The first 4 rows are patterns. Each new row is the sum of 2 different patterns, raised or lowered, with some noise. Before adding, each is slid sideways (what falls off one end comes back at the other) and multiplied by a number that may be negative. Names go in the order of the patterns.
Some rows, each with the names of its patterns after it:
[ -4   0   8  -7  25   0  -2   0   4   5   3  25 -22  -4  -6   0   0 -12
  -6  -9  11 -25  21  -1   1   4  16  -1   5 -24   1   3   1   5 -12   5
  10  12  -4  -1 -15 -13] | k658
[ 13  -9   0  12   4   2  11 -20   2  24   1   5  11   0   3   6   7  -2
   7   1 -13   4  -4  -4   0  -4  20 -16  -2   0   8  -3   5  -3  -3  -1
   3   5   0   8  -3  -1] | k122
[  4 -16  -1   1   2   0  -9  -7   2   0 -25  -4   6  -1   0  -8   0  -2
  -3  -8  -8   5  17  -3   6  -3  -9   2  -6  -1  -3  -2  -3   0  -7  -4
  -4  10  -2   2 -11   0] | k927
[ 19   3 -10 -16  -7   0  10   2  -1  -5 -12 -14 -16   6   3   4  -7   7
  17  -7  25  -3  -6   0 -15   7  -7 -11 -22   0   3   3 -19  -1  -7   5
  18  -5 -14   4   2   0] | k879

New rows, each followed by the names of its patterns:
[ -3 -12 -14  10   5  29 -17   8  20   5  23   7  -4   2  -9  14   4  -5
  -5   1   7  20 -21   3   9  13  22  12 -27  11  29   6  26  18  -6  -4
   5  11  12  15   5 -12] | k122 k879
[  1  12 -13  -8   5   1  -2  -7  -8  18 -10 -26  -4  12  -2   4 -10   0
  -2   1  -4  -6  13  15  -3  17  -8  -8  12  -3   0   7 -14  -1  18  -5
   1   6  11   2   7  -4] | k122 k927
[ -3 -17 -16 -13   3  -6  -7 -10 -12  -5 -11 -17  -7   3  -6 -14  -6 -25
  -6 -10 -11   1   0 -10 -13  -3  -3 -12  -9 -15 -17  10 -15  -8 -11 -20
  13 -29 -12 -11  -3 -14] | k122 k927
[-24 -16 -18  -7  10 -13 -26 -27 -28 -22 -10 -12 -10 -15  -1  -5 -40  12
 -26 -18  -7 -33  -4 -21 -23 -35 -14 -13  -6 -30 -13 -33 -10  -1  -9 -29
 -16   1 -16   1 -15 -26] | k927 k879
[  3 -12 -18   1  -3   4   9   8  11 -23  -9   4  -4 -24   7 -32  -4   1
  -1  16 -10  10   4  17   8 -15  -6  26   2   4   2 -40   3  32  -7  -1
   7 -24  -3  11  19   1] | k122 k879
[-21 -22  -9  -9   3  -1  -2 -12 -19   4 -37 -12  -1  -9 -13  -6 -27 -30
  24  -7  -4  -3 -11   1  -3   1 -20  14 -26 -20  -9 -18 -27 -10 -18  21
 -25 -16 -13  -9  -4 -12] | k658 k122
[-10  -7   2   3  -6  15 -10  -7 -17  -7  -7 -12 -14 -14   5 -25  17 -13
 -18  -1   3  -6   5 -31  -2  -3  -6  -2 -16  -2   7   5  -8 -15 -19 -20
  -3  -7  -3  -4  16  -7] | k658 k927
[27 15 13  5 24 18 18 29 17 13 11 20  9  4 16 15 18  9 17 -7 30 19 23 19
 16 31 18 22 16 30 -1 26 18 14 12  3 14 52 17 17 23 13] | k658 k122
[25 20 -5 21  8 17 32 10 19 22 13 12 15 25 29 20 22  4 11 14  7 15 11 29
  2 14 11 18 10 29 12 16  5 19 25  2 21 16 17 26  2 10] | k122 k927
[ -6  10  -4  -5 -15  -8  -5  -1  -2   3   5   2  -8  -6 -10 -11 -13 -13
 -25  -1   3  -3   0 -15   4   5 -11  -9  -1  -6  10 -12   2  -8 -20 -10
  -1  -2  11  -6 -14  -9] | k927 k879
[-11  13 -13 -27  -4 -23   3  15   8  14  -9  -2  14   1  -2  -3  -4  11
  -6   3 -25  -3   6  16  -5  -4   8 -16   1  -1  33 -12  -2 -12  -7 -12
   4   7  29  13 -10  -5] | k658 k879
[-24   6   2  -1   2   4 -10  12  -3   0   6   0  12  -7 -14 -17  -6   6
  16  16   1   9   8   2  -1   0   0   3 -11   3  -6 -27   4   5   8   4
 -10  11   3  12   6  20] | k658 k879
[ 7 18 -3 23 23 12 11 35 16 -9 29 18 27 15 16 25 26 28  0 16  3  8 15 20
  1 22 11 35 16 14 13 17 27 14 -3  8 16 27 26 18 32 15] | k658 k927
[28 13  5 36 21 14 27 28 37 10 14 12 30 17 -6  6 -6 11 22 23 26 16 23 28
 39 17 11 18 36 20 14 12 -4 30 28  8 29 17 -4 10 24 38] | k927 k879
[ -2   9 -16   1   0 -22  12 -18 -14 -11 -22  -6 -14 -23 -29 -11   2  -9
 -21 -19 -14  -1 -10 -13 -18  -5  -7 -16  -1  -5 -15 -43 -18  -3  -3  -8
 -18 -13 -20 -22 -27 -12] | k927 k879
[ -7  11   7  10   0  14  -4  29   6  16   7   0  32   5   0  -2  11  17
  27  17  10  32   5   9 -10   8  19   8   7   6  13  -4  21  -5  16   2
  10  26  12  22   3  31] | k658 k927
[ 17  21  33  26   9  15   6  15  21   9   1   7  29  18  21   9  -4  -2
  10  21  17  20  -2  34  12  15  21  27  30  11  32 -11  15   2  -2  18
 -19  10   9  21   2  25] | k658 k879
[  3   1 -10  15  -1  16  -3 -16  17  10  -4  -3   1  -6   5   6  11  28
   5 -11   1   4  10  11  12  15   3   6  -7  -9  -1 -17   9  -9   1  10
   2  14  -4   7   8  23] | k927 k879
[-32   3 -24 -31 -44  -9  -8   2 -20 -11 -18 -14   9 -38 -27  -7 -10 -17
   2 -13 -42 -10 -17  -8  -3 -12  -4 -13 -16 -34  -6 -25  -9  -9 -22 -19
   5 -24  30 -17 -20 -13] | k658 k879
[ -4  -5 -15 -24   4  24  -1  -3  -5  -9  -3   3   9   2  12 -10 -18  -7
  -4 -15 -21  -5 -12 -16  -3  -6  11 -15   3   0   9  -7  -8  -4   9   0
  -2 -11 -12 -10   5  -1] | k122 k879
